The rows of a group lie close to one hidden flat surface of 13 dimensions, which passes through zero. Surfaces can cross.
Some rows, each with its group after it:
[ 36  -3 -25 -30 -44   4  10   4 -34   3  54  15  -4  30   9 -66 -18  38
  -7  -6  -8 -32] -> Q53
[ 32  12 -14  -9  -8  17   5  43 -17 -23 -14  49 -15  43  16 -52 -20 -33
 -58  43  12  10] -> Q53
[ 25  24  18   8  21  16  25  15   2 -70  21  -4  14   2  27 -38   9 -29
 -13 -41  28   6] -> Q455
[ 13   9 -31 -22  -7   3 -14 -17   7  35  41   3   1   7  -3   2  33   4
  -9  -3 -10  -5] -> Q53
[ -6 -29   1 -12 -10  13  22  31 -10 -47 -66 -25 -25   2  57  11 -59 -16
 -18   4 -10 -10] -> Q455
[-19   6  -9 -22 -38   2  38 -48 -29  46   6  34 -11  12  28  10  18  32
  26  -5 -13 -35] -> Q750
[  4 -24   8   5   6   1  -1  15 -16  -1   3  20  -7  -5 -18   8 -17  -8
  25  15 -13   7] -> Q53
[ 13  17 -40 -44 -14 -14 -24 -21   0  42  16   5  -2  21   4 -10  20  -7
 -20  21  13  -7] -> Q53
[ -8   9 -12   1 -32  10  16   2  -3  46  27  41  24  32 -38  18  15 -13
 -38  -6 -21  35] -> Q455
[ 13  -8 -20   7  27 -12   9  14  22 -16  20 -22  -6 -17  46 -65  48 -15
 -42 -27  27 -33] -> Q455
[  0 -14  12  -8   6  -5  -1 -23 -23  -1  67 -20  31  29 -39  20  23 -10
  27 -31 -29  28] -> Q455
[ 47  10 -14  26   0 -28  -4 -11 -15  -8  24  19  16 -23  12  41 -10   0
 -21   9  46  17] -> Q750
[ -5   4 -16   3  -4   7  13 -16 -25  40  58  56   0   1   5  77 -24 -24
 -26 -52 -26   5] -> Q377
[ 22 -26 -16  14   8  -5  -2  34  17   5   5   3 -29 -29 -19  29 -28 -14
 -23   9   2 -11] -> Q750
[ 19  12  -9   3  29   5 -33  27  37 -14  24  -5 -13 -24  -9 -11  42  -7
  31  21  -9  15] -> Q750
[ 20  15 -28  -3  10   3  46  10  51  37  57  -8  -5   1  56  28  90 -28
 -37 -40 -11  23] -> Q750
[ 11 -36  -9 -35   2   0   2   1 -10  21   3  -7 -24  25 -19   8  15 -17
  31  40 -27   4] -> Q53
[ -5  23  32  19  33 -33   3  -7  22 -18   8 -41  -4 -21   2   6   4   2
  16 -34  32 -14] -> Q377
[ 34 -14  -1 -27   4 -14 -18  40  -3 -21  18 -11  13 -14 -38 -50 -69 -26
  -2 -30  41  11] -> Q750
[-15 -20   5   8  24 -20   0  -7   7 -19 -33 -61 -23   1  85  36  28  17
  22  25 -31  -8] -> Q53
[ 15   1 -32 -12 -32 -34  -7  40  16  75  11  15   4  16  16 -21 -16  22
 -37  24   0  27] -> Q455
[ 11  -4  -9  -8  -8   2 -12   5  -5   7  20   1 -15  13   2 -14  13  25
  20  26 -29 -11] -> Q377
[  9 -12  24  33  39  13  -8  -1   1   0  37 -14  19  15 -24  41  22 -11
  -4  -6 -27  39] -> Q377
[  3  31  -9  -4 -30  -8  12  14  19  24  62  12  11 -11  -2 -42  -4  34
  -7 -64   2 -15] -> Q750
[-36  12  18   6 -34   6  34 -44 -31  13 -25   6  36  31  15  25  -3  19
 -13 -18  -8  10] -> Q750
[ -3 -34  -4 -13 -20 -42  11 -21 -28  26  11 -36   7  41  -2   0  19  11
  -2  23 -15  -3] -> Q455
[  6  -8 -35   3 -20 -21  -3   1  -4 -13   8 -12 -24   2  78  24  30  25
  -5  31 -33 -20] -> Q377
[ 30   6 -20 -22   2   7  -6  -4  -2 -29  -6 -10  18  -9  15 -23  -8 -25
 -25 -14  43   9] -> Q53
[  1   9  13 -11 -19  16  25  -4  -9 -29 -36 -12   8  19 -32 -25 -48 -18
 -50 -26  36 -21] -> Q750
[ 32 -15 -39 -26   2  -4  -8  -9   0  43  63  -8 -15  17   1 -27  27  10
 -24   0 -11 -34] -> Q53
[ 10 -12 -23  12  14 -33 -29 -29 -12  54  27   9   0 -37  32  31   7  33
  16   7   7 -11] -> Q455
[-43  44 -10 -40 -59   2  22  34  24   0 -23  42  -1  -2   6 -33 -21 -14
   9 -35  -5   9] -> Q377
[ 32  -9  41  35  66 -49 -23  40 -19  -6  56  17  -1   4   6 -35 -12  -6
  38  14  11  27] -> Q53
[-15  15  15  26  -1 -34  15 -45 -38  47   9  52  -8   5   9  77  -4  14
  18  17   0  -6] -> Q377
[-24   3  18  23  36   9  -9  12  30  -2 -22 -13  -2  -1 -19   2  17 -26
 -21  -2  -2   8] -> Q750
[  9  20  -3  -1  -2 -37 -19 -25 -18  18  17  25   4  -8  -2 -50  12  30
  27  22  39 -24] -> Q455
[-15 -23 -13 -26 -34  28   7  -6  -9  -3 -45  -7  14   8  32 -41  28  25
  32  31 -22  11] -> Q377
[-31  -2   7  11  24   0  -7   5  18  34  21   9  -3 -18   6   4  25   6
  24 -22 -29   4] -> Q377
[-12 -17 -46 -70 -37  63  12   5  17  -7 -47   7   0  -5  14 -38  21 -36
  -4  -4 -11   5] -> Q750
[ 44  15  -1  -2 -54 -22  55  32  -3 -12  13   8 -27  33  13  52 -20   5
 -14  29 -11  20] -> Q750
[-24   1  -7 -32  -9 -31   7 -54  13  55   2 -51  25 -10  15  25  38  15
  29 -33  16   4] -> Q53
[-11   4  11   3  -2 -28  -6 -16  -9  38  26  18   6 -21 -36 -38 -17  30
  32 -23  27 -29] -> Q53
[-20   7  12  35   4 -14 -11   9  30  -6 -18 -24  19 -17  10 -36  41  32
   9   9   5  10] -> Q377
[ 25  66  31  -8 -14   8  10  46  51   1 -14   4  13  43 -39 -47  23  -6
  -5  35  24  67] -> Q455
[ -5 -12   6  12  -1 -37  15 -19  -7   1 -17 -32   1  17 -19 -44  18   1
 -44  11  41 -40] -> Q455
[ 25  -1  34  33  38 -31  11 -20 -17  -5   8 -38 -11  24  -8  15  -8   5
 -35  10  29 -26] -> Q53
[-51 -18   8  25  -2 -26  28 -16   1  39 -61   9  16 -17   2  15   1 -16
 -40  -7  30  -7] -> Q455
[ 42  32  -1  16  -2 -33 -19 -40 -24  19  23  21   9  -9 -16  -5  -6  39
  -6  27  61 -19] -> Q455
[-35  19  -4 -19 -54  21  33  19  36 -16 -71 -17 -26  10   2 -30   1  13
 -15   9  -9 -29] -> Q377
[ -5   5  -5 -12  -3   2  -3 -15  11   3  -2 -10  14  -8  28 -24  54  17
  45  10  -7  12] -> Q377
[  3 -20 -47 -32  -5  23 -16 -13   7   4   8 -13  42 -48  31 -51   5  -9
 -20 -62  31  -5] -> Q750
[-14  -6  -7   2 -31  -1  34  15  11   0 -40  -7   4  -1  35  20  -4  -5
 -25  -3  -3  17] -> Q750
[  9  10 -11  44  -8 -24   8 -23  13   8 -18 -16  -7 -18   3  18  13  26
 -60  17  38 -40] -> Q377
[ -7 -15  -7   5   6 -33   4 -13 -27  33 -24  31  11 -15  27  13 -16 -13
  -7  12  34   5] -> Q53
[ -7   7   6  12   3  -4 -12 -12 -22  -7   0  24 -20  -5   3  16 -23  14
  17  11  -7 -30] -> Q377
[ 13  15  21 -32 -24  -8   0  36 -13 -25  12   1   4  45  -8 -36 -29   6
  44  15 -22  40] -> Q455

New rows. What belongs after each?
[-18  -1  11  -3  -6   5   7 -15  16   2 -16 -35  12 -11 -33  35  -5  -7
   1 -28   2   6] -> Q53
[  1 -27   2 -43 -15   6  20  13  -8  11 -28  11   1   3 -56 -41 -31 -35
  12   4  27   2] -> Q53
[ -2 -12 -21  -2  11  12  -5  45  44 -17 -47  -7 -36 -21  13  -3  14 -29
 -18  35  -9  -4] -> Q750
[ 12 -14 -26   8  22 -12 -39  -7 -19 -13  -4  -7 -29  -8  38 -22 -10  18
 -21  34   1 -54] -> Q750
[ -4  -1  16 -40 -14 -15  -4 -10   6  -1   0 -55   0  17 -38 -13 -10  14
  47  -8  -7  -6] -> Q53
[-13 -16 -18   6 -32   4 -14  10 -13   4  -8   9  16  -2  13  11 -20  23
  -9   9 -31  16] -> Q750
[-15  -4 -39 -36 -44  21  -6  -9   7 -15 -46 -24  -2   3  22  50 -15 -10
 -23   5 -21   5] -> Q53
[-10 -16   3  34   6  42  16  12   8  -3  16  -5 -13  31 -23  81   1 -20
 -60  -9 -69  10] -> Q377
[ -8 -12   1   9  -9   4  14  -7  -3  20  15  -3  38  -3  -1  33  -5  -7
 -20 -39  -3  37] -> Q750
[-14 -15   8   8 -10 -18   6  11  -7  35  12   8  -4   5 -37  14 -33   6
  -6  -9 -14  -6] -> Q53
[  0   1   7  23   0 -14 -12   8   3 -26  -2 -18   3   3  18  -7   9  23
   1  15 -10   1] -> Q377
[-29 -22   4  43  -8  14  35  63  15   2 -22  16 -13  20  42   8 -17 -11
 -72  -8 -48  14] -> Q53
[ -2  14  55  33  -9  -9  26  40 -17 -28  -2  15  24  37 -33   1 -59  -6
 -18 -13  -2  43] -> Q53
[-23  -8  -8 -22 -15  12  30   8  27  13 -19 -19 -33  -8  32 -10  28  13
  24  -7 -25 -30] -> Q750
[ 15  -7 -12 -24  -8  -2   5  40  12  15  16  19 -35   8  -8  -5  -2 -14
  21  25 -24   3] -> Q750
[-12 -21   0 -17  25 -34  -8  40  -8  36   9  15 -26  24  21 -39 -23 -23
  -6  10 -17  -9] -> Q750
[-52  12 -12 -27 -32  -3   4 -10  22  26 -50 -12  14  -7  20  29   7  -5
   6 -12 -11  23] -> Q53
[-21  -5 -14  -8 -20 -11  41   7   9  18 -39  -4 -29  -3  59  -9   4   5
 -24  -4   5 -36] -> Q750
[ 15 -13  27  20  37 -52   3 -21 -21 -18  -6 -55 -37 -15  24  22 -50  23
   0 -10  34 -69] -> Q377
[-13 -33   4 -20   9  -9  13  13  -4  43 -27  29 -19  -8 -39 -42  -4 -23
  25  27  16 -18] -> Q53
[ -4  11  30  33   5  -6 -21  58  11 -31  26  -4   8   4 -68   5 -80  -7
 -23 -35 -15  20] -> Q53
[ 34 -23 -24 -21 -17 -13   3  29  -1   1  41 -37   4  24  24 -23 -14  10
 -28 -14 -19   7] -> Q377
[  7   6   3   0  27 -17 -16  -4   7  34   8  23 -11 -12 -24  -2  19 -10
  24  24  18   3] -> Q377
[-39  25   0  15 -27   4 -12   4  -1 -11 -51  27 -12  19  23 -26   2  25
 -14  43 -20 -19] -> Q750
[ -4  38  37 -16 -34 -31  25   7 -13  -6 -15  20  -8  25   5 -21  -6  26
  73  27   8  16] -> Q750
[ 24  -9   5   1 -17  55  21   3   1 -71  -7 -17   5 -25 -33 -35 -20   3
   2 -35  14 -28] -> Q53
[-23 -48  26 -11  57 -21  27   0  -3  19 -32 -57  -4  17  34   2  -8 -47
 -22 -28   6   2] -> Q750
[-15   5  44  32  22   4   2  66  39 -58 -26 -50  24  18 -29  52 -52 -55
 -51 -40 -15  76] -> Q53
[ 30  -6  17   9 -14  14  16   5 -37 -58  14   5   3  31  29  24  -9  15
  30  26 -35  26] -> Q53
[ -1  15 -25  -3  17   3 -59  -4  24 -25   6 -20 -33 -33   8  -3   8  29
  24  14 -16 -45] -> Q53
[-17 -13  13   9   6  32  -9 -47  -9 -19 -33 -25  -2 -27 -36   7 -14  21
  16 -12   9 -47] -> Q750
[ -7  24  28   6  21 -27 -28  15   9  -6 -10 -16 -28  27 -18 -20 -11  13
  13  39  -5 -15] -> Q53
[ -1 -40 -33 -23  -8   3   4   4   1  20  11 -20 -16 -16  32  -9  13  11
  13  -9 -29 -23] -> Q53
[ -6  23 -12 -38 -13   3 -10  -4   6 -15 -25   0  15   2  34 -13  19 -15
  25   9   7  30] -> Q53
[  9  -7  13  -1   4 -20  21  -5  -4  -6 -17 -16   4 -23   1   9 -23 -10
  11 -14  40   1] -> Q750
[-24 -12  17  33  17 -14   5 -25 -13  -1   2 -15 -12 -10  10  39   3  24
   9  -4 -17 -32] -> Q455
[ -2   5   3 -10  -4   0   5 -11   0  -6 -24   3  15  -7  -6   9  -2 -20
  -1  -2  25  17] -> Q53
[ 32  36  33  35  55 -12 -18  27  23 -19  10   6 -14 -13   9  -1  -3  -2
   7  18  28  19] -> Q455
[-17  17  12  23  -8 -14  28   5   9  14  -1   5  13   8   9   6  -5  -2
 -48 -31  15   1] -> Q750
[ 45 -29  14 -11  30 -44  -2   9 -10   5  16 -58 -10  26   5 -11 -14   1
   8  26  17   6] -> Q377
[ 12 -25  38  19  51  -3 -17  13 -16 -34   7 -35   8  -5 -35 -12 -60 -14
  -6 -27  16  -6] -> Q377
[ 25 -13 -13  20 -17  -5  16  11   2  -8  -2   4  -2  -6  13  79   7  -6
  -8  34 -14  40] -> Q750
[ 15   5   3 -37   5  -2  36  -4   5  26  24   8  -9  20   6  -3  30 -30
  21 -12   6  12] -> Q750
[  6  -9   1 -15 -29  22 -11  35  21 -49 -26 -31  33 -29 -38 -27 -48  -3
  15 -28  12  32] -> Q750
[ 13   0   9  13  14  -9  -6  -6 -16 -13  -3  10  -2 -10   6  -5  -9  -3
   3   9  22  -6] -> Q53
[ -8   0 -10 -33  13 -16 -27 -51   1  13 -20 -35 -13 -10   7  47  40   2
  63  38  -2  -3] -> Q53
[ 13  29  -6  17  -5  24  33 -19  37   0 -10  14 -22 -43 -35  19  21 -11
 -33 -22  50 -43] -> Q750
[ 21  11  -3  -2 -42 -17   9  32  -6   6  69 -28 -10  52  -3 -68 -51  63
 -55 -40 -29 -51] -> Q53
[ -6  34 -29 -31 -12 -24 -45  16   4 -10 -33  18  -7  -8  39 -62 -32   4
 -10  18  35 -16] -> Q53
[-16 -25 -10   2  34  -8 -13   4   4   9 -31  -3   4 -14  35   4  17 -32
 -17  14   6  14] -> Q750
